There are 4 ways to turn a row about zero (a turn may also mirror it). The second row of each pair is the first, turned, with some noise. The first 36 pairs use one turn. New pairs use 3 turns, one after the other, and a turn may come again.
In the rows, 128 means zero.
Known pairs, each followed by its turns in order:
[ 91 149 112 138 111 125 124 115]
[147 165 134 115 124 140 104 119] -> q341

[ 56 167 207 141 124 149 109 123]
[115 147  87  51  73 123 101  88] -> q341

[152  84 129  92 159  93  74 113]
[171 190  98 138 148  95 137 160] -> q380

[139 129 129 207 123 152 111 121]
[138 160 102 119 157  62 119 133] -> q341

[134 181 169 125 108 136 122 137]
[101 110 171 143 109 120 159 149] -> q380

[141  96 114 143 144 165 107 115]
[126 110 131 156 137  85 103 127] -> q341

[141 137  93 103 155 148 106 154]
[142  89 112 157 150 146 102 133] -> q341

[141 136  74 113 122 187 151 130]
[ 89  85 127  94 128 126 131  71] -> q180

[ 90  52 127 102 151  82 140 132]
[ 45 126 183 144 125 152 116 124] -> q341

[124 133 114 128 197 111 119  82]
[161 128 142 101  98 177 175 133] -> q180

[190 123 146 147 142 101 173 135]
[117 139 105 192 136 138 175 110] -> q180

[134 135 156 124  96 121  94 113]
[118 122 128 134 144 119 176 154] -> q380

[131 155 123 106 138 124 121 143]
[118 115 163 135 127 139 128 130] -> q180

[143 118 161 134 119 127 127 137]
[140 124 127 152 114 123 156 122] -> q380

[134 172  70 147 154 121 164 111]
[115 110 126  85  96 143  66 144] -> q380

[130 107 151 131 156  92 119 113]
[150 151 123 141 118 137 159 161] -> q180

[113  86  92  93 126 101 132  86]
[116 140 188 174 103 148 113 138] -> q341

[127 144  51 150  91 148 128 130]
[188 157 146 152 176 129 107 118] -> q341

[138 141 130 100 128  79 126 130]
[ 97 100 155 140 122 133 118 150] -> q19

[148 129 120 127 116  96 156 140]
[111  93 125 145 135 107 109 133] -> q19

[146  76 115 132 145 127  78 152]
[120 146 115  89  94  94 151 164] -> q19

[119 103 118 147 124 123  92  93]
[153 136 106  93 156 135 150 143] -> q380

[159 150 130  59 171 118  60 182]
[ 62 113 199 137  87 152 135 193] -> q180

[167 131 134 129 111 128 150 130]
[121  92 118 113 149 114 124 113] -> q19

[121 102 137  55 120 162 115 175]
[102 186 146 187 160 130 127 105] -> q380

[ 67 139  87 144 122 120 116 149]
[152  86 127  96 165 143  96 151] -> q180

[127 135 129 125  67  70 140  95]
[140 186 134 132 197 122 128 125] -> q180

[100 132 119  98 149  95 151 111]
[119 140 173 160 129 121 107 136] -> q19

[ 63 116 121 145 127 167 134 104]
[167 185 129 162 137 134 150 111] -> q19

[119 153  49 154 178 109 119 141]
[143 142 118 144 184 154  73 181] -> q341

[124 121 109 130 140 132  83 127]
[110 158 120 113 113 137 146 151] -> q19

[102 114 162 100 136 141 159 109]
[163 130 144 123 111  80 146 120] -> q180

[106  95 146  86 147 117 126 129]
[152 145 134 164 168 114 112 121] -> q380

[135  90 140 121  97  49 134  49]
[127  83 184 160 184 105 164 191] -> q19

[161 128 130 180 112  73 207  98]
[148  72 117 159 204  97  85 149] -> q19

[ 90 207  99 110  60 123 125  84]
[ 46  75 146  95 170 132 123 183] -> q380

New pairs. What belongs after each?
[129 134 116 148 150 114 174 131]
[116 107  99 124 133 153  93 134] -> q180 q180 q380

[123  96 152 126 128 111 133 138]
[123 142 136 118  98 121 106 145] -> q380 q19 q19

[ 99 114 169  92 107 136 183 152]
[168  66 152 143 149 113 100 117] -> q180 q341 q180

[143 124 111 172 147  94 129 111]
[108 103 146 147 139 175 131 142] -> q19 q380 q19

[167  49 133 105 136  88 116 135]
[190 143  79 163 144 155 135 164] -> q341 q380 q380

[198 131 158 109 129  49 104 117]
[ 82 127 157 198 131  85  93 176] -> q341 q180 q341

[129  49 132 108 124 166 122  67]
[ 98 118 116 160  77  93 101  55] -> q180 q341 q180

[117 197  78 141 132  98 130 131]
[151 169 120 144 169 155 182 103] -> q380 q341 q19

[110 170 122 153 124 177  92  98]
[153  70 145 150 131 123 143 173] -> q380 q180 q19

[144 146 207 127 120  99 108  80]
[127 128 147 172  64 153 185 140] -> q19 q19 q341

[129 123 110 151 144 147 135  96]
[132 112 139 108 121  92 144 107] -> q19 q180 q341

[135 131 140 154  49 173 126 117]
[ 99 189 112  97 142 173 160 136] -> q19 q380 q380

[100 133 127 197 128 133  75  92]
[129 127 144  55  94 126 177 104] -> q380 q380 q380

[ 98 105 126 147 147 139 116 118]
[151 150 124 119 142 145  97 130] -> q180 q380 q341

[123 142 104 145 136 156 137 114]
[133 136 169 121 147 120 135 117] -> q180 q180 q180

[124  95 118 127 114 191 106 119]
[107 118  95 111 119 123  91 178] -> q19 q380 q180

[170 124 144 144  84 125 207 125]
[121 139 155 165  99  41 111 118] -> q19 q19 q380

[109 143  75 135 147 155 121 166]
[149 123 130 140  92  97 106  81] -> q380 q19 q180

[180 131 134  98 121 125 130 101]
[131 139  99 131  78 149 119 106] -> q180 q19 q180

[100 137  97 138 100 128  84 104]
[123  70 138  97 103 119 126 116] -> q341 q19 q180

[130 127 132 138 114 165 158 118]
[154 132 129 130 112 130  90 127] -> q180 q19 q19

[ 75 158 129 140 163 109 124 116]
[102 103 139 119 105 135 164  79] -> q380 q19 q341

[128 143  77 131  87  84 115 173]
[153 141 122 131 183 138  79 176] -> q19 q380 q380

[133 200  91 127 103  49 191 138]
[171 196 123 156 177 219 141 129] -> q380 q341 q19

[113 136 130 131 101 150 134 104]
[148 107 138 139 110 104 120 136] -> q180 q19 q180

[108  98  86 128 100 194 129 142]
[182  87 116 168 115 151  94 126] -> q180 q19 q19

[116 128 137 101  65 161 136 117]
[161 145 164 132 140 162 124  80] -> q341 q180 q180

[124 128 163 136 158 155 149 172]
[ 96 127 149 116 109 124  90  86] -> q19 q380 q380

[169 132 155 150 151 128 174 150]
[ 94 135 146 111  78 104  92 140] -> q19 q380 q380

[145 120 158 141 131 154 126 106]
[126 140 127 135 156 121 105  95] -> q180 q380 q380

[133 128 201 147  92  49 118 112]
[ 80 181 151 124 197 122 183 149] -> q19 q19 q180

[143 186  86  91 157 133 124 153]
[ 97 122  47 143 124 127 130 100] -> q380 q180 q341

[ 84 191 138 120 111  68 129 105]
[ 93 151 136 184 101 181 109 170] -> q19 q341 q341

[121 150 160 125 123 151 151 112]
[162 124 148 144 133 108 138 141] -> q341 q19 q19

[133 166 136 122 114 140 207 131]
[132  87 138 175 170 118 171 125] -> q180 q380 q341

[ 85 124  49 126 137  90 178  69]
[124  90 149 104 140 191 123  35] -> q380 q180 q341

[122 156 149 113 145 157 126 131]
[116 119 128 101 141 105 151 106] -> q380 q19 q19

[162 150 141 133 118 147 146 130]
[138 127 150 138 119 117 133 172] -> q341 q19 q19

[166 152 143 118 137 110 129 108]
[146 141 140 143 118 128 169 144] -> q19 q341 q19

[135 129 112 143 147 185 110 133]
[ 77 136 107 148 111 122 110 109] -> q19 q341 q180

[125 167 110 130  99  49 144 150]
[ 93 196 147 163 111 109 111  90] -> q180 q380 q180

[168 105 130 159  77 147 125 131]
[ 97 129 148 131  99 170  84 130] -> q180 q341 q180

